There are 4 hidden switches. A switch that is on adds its own fixed numbers to the row, and there is some noise. The rows also spread widely along 2 directions, which tell nothing about the answers.
(in the rows, 128 means zero)
Some rows, each with its switches (1 for on, 0 for off) after it:
[ 78 128 100  60 181 106 144 129 155 103 128 128 119 139 169 114 131  54
 156 117 164 165 159 216 105 149 153 220  78 207]	1 1 1 1
[102 125 119  58 190 118 132 111 162 141 115 128 104 141 151 114 129  68
 158 150 152 164 132 189 127 160 143 191  91 202]	1 1 0 0
[108 131 122 103 125 105 102 121 164 135 128 162 124 148 129 116 158  96
 138 117 180 154 146 170 130 143 121 162 125 170]	0 1 0 0
[ 74 133 102  59 172 109 120 117 165 123 124 137 118 153 154 107 136  75
 146 123 169 155 132 194 132 142 152 204  99 215]	1 1 0 1
[105 138  83 106 170 118 188 151 144  93 152 103 122 140 159 125 152  61
 150 126 141 169 176 183  79 162 161 204  80 169]	0 1 1 1
[120 134 104 124 157 132 158 144 136 107 150 109 114 129 156 135 131 103
 134 135 109 136 136 147  93 136 136 161 109 151]	0 0 0 1
[108 135 100 135 123 131 138 130 142 126 129 126 141 135 123 107 172  95
 132 106 181 144 137 154  93 155 140 179 113 144]	0 1 0 0
[127 131 104 100 162 120 171 134 148 120 140 121 116 127 158 135 152  61
 156 139 138 172 170 187  85 169 143 197  85 169]	0 1 1 0
[ 84 138 115  78 129  99  77 128 169 115 137 171 134 167 137 111 151  96
 136  98 190 155 146 190 145 121 128 167 128 188]	0 1 0 1
[ 79 134  97  68 169 113 143 129 145  99 122 124 127 143 169 112 141  53
 153 111 175 165 151 216  90 151 155 223  78 207]	1 1 1 1
[ 73 136 107  64 180 110 120 118 166 118 121 135 120 157 155 109 140  74
 149 116 168 154 133 197 128 143 145 201 100 208]	1 1 0 1
[ 73 132 112  81 114  95  76 134 153  98 134 174 136 156 153 110 154  81
 135  83 198 163 171 207 126 123 130 181 121 182]	0 1 1 1

New rows. What belongs after each?
[ 85 140 100 107 135 130 148 145 116  85 123 119 127 118 160 121 140  80
 142  95 162 142 129 192  82 125 146 211  88 173]	1 0 1 1
[118 128 131 123 106 119 102 123 143 122 129 154 127 133 142 137 147 116
 128 114 150 133 133 151 121 131 114 142 129 152]	0 0 0 0
[119 130 117  99 135 115 118 123 161 133 133 138 126 145 136 120 156  91
 137 123 161 152 146 168 121 154 129 165 111 164]	0 1 0 0
[ 96 128 101  79 152 105 132 143 156 103 140 143 125 149 168 130 147  68
 149 116 158 166 180 203 104 142 146 192  97 184]	0 1 1 1
[ 87 145 110 148  80 123  96 134 122  97 137 156 154 138 127 108 158 119
 113  67 186 117 119 148 103 103 125 157 135 140]	0 0 0 1
[ 44 135 123  63 115  98  47 110 163 119 103 178 142 169 134  92 151  88
 133  71 227 146 125 206 151 111 133 188 125 215]	1 1 0 1
[114 134 110 121 142 117 133 144 138 109 149 129 114 138 158 139 135 102
 131 127 126 131 135 150 111 128 131 161 121 161]	0 0 0 1
[ 83 129 118  76 146 115  99 110 160 133 106 152 125 144 132 108 145  89
 144 108 195 152 125 192 120 148 133 189 102 197]	1 1 0 0
[ 87 140 116 134  88 120  90 141 125 101 137 157 150 134 132 115 155 121
 118  74 180 124 123 150 110 114 118 158 131 143]	0 0 0 1
[108 128 105  73 172 114 125 131 176 124 146 143 112 161 150 120 142  83
 139 136 145 154 158 177 132 152 132 171 113 193]	0 1 0 1
[104 128  92  90 174 109 164 146 153 108 147 120 116 140 163 128 143  66
 149 131 142 168 177 189  95 159 150 200  87 184]	0 1 1 1
[ 71 133 118  82 107  92  66 135 157 103 126 185 141 163 160 122 148  82
 132  74 207 160 174 218 132 119 127 177 126 183]	0 1 1 1
[118 129 111 102 139 111 138 136 151 117 129 143 129 136 150 129 156  70
 148 110 171 166 171 188 103 160 136 188 100 168]	0 1 1 0
[ 85 143  90 120 127 123 131 133 146 107 145 134 139 148 129 103 164  92
 126  94 188 140 138 162  99 137 144 182 108 159]	0 1 0 1
[ 87 139 103  96 140 107 106 126 161 111 140 157 130 153 141 111 155  92
 132 107 175 148 151 175 123 134 132 175 120 178]	0 1 0 1
[ 77 136  92  71 186 120 148 118 159 116 134 118 116 144 147 105 137  71
 148 126 156 150 134 188 109 154 155 208  93 205]	1 1 0 1
[ 70 132 110  47 180 105 103 115 172 123 123 149 116 157 159 111 129  74
 152 121 169 153 139 202 135 132 139 196 106 225]	1 1 0 1
[ 48 129 112  57 127  95  77 123 153 101 105 173 138 158 155 111 142  73
 142  77 222 163 152 228 127 125 139 210 110 215]	1 1 1 1
[ 95 135  88 103 144 115 146 143 146  91 143 124 138 138 159 118 155  63
 140 101 175 155 170 187  84 146 151 203  90 162]	0 1 1 1
[120 129 111  94 149 109 138 135 154 123 132 138 123 136 158 131 153  69
 150 125 155 170 171 191 107 156 137 185  92 168]	0 1 1 0
[104 133 130  96 111 102  66 121 172 135 122 179 133 156 129 120 161 100
 135 101 195 152 146 178 149 135 118 159 131 172]	0 1 0 0
[130 118 115  79 156 104 133 129 169 124 138 144 117 134 165 138 145  68
 156 134 146 174 177 201 109 162 133 184  99 178]	0 1 1 0
[ 88 130 125 116  93 105  95 146 128  92 127 163 132 138 161 135 142 100
 126  81 166 141 155 189 112 114 122 170 124 150]	0 0 1 1
[ 95 132 125 111  99 119  71 132 144 106 130 171 132 144 143 128 140 115
 119  89 165 135 133 163 136 101 112 144 143 159]	0 0 0 1
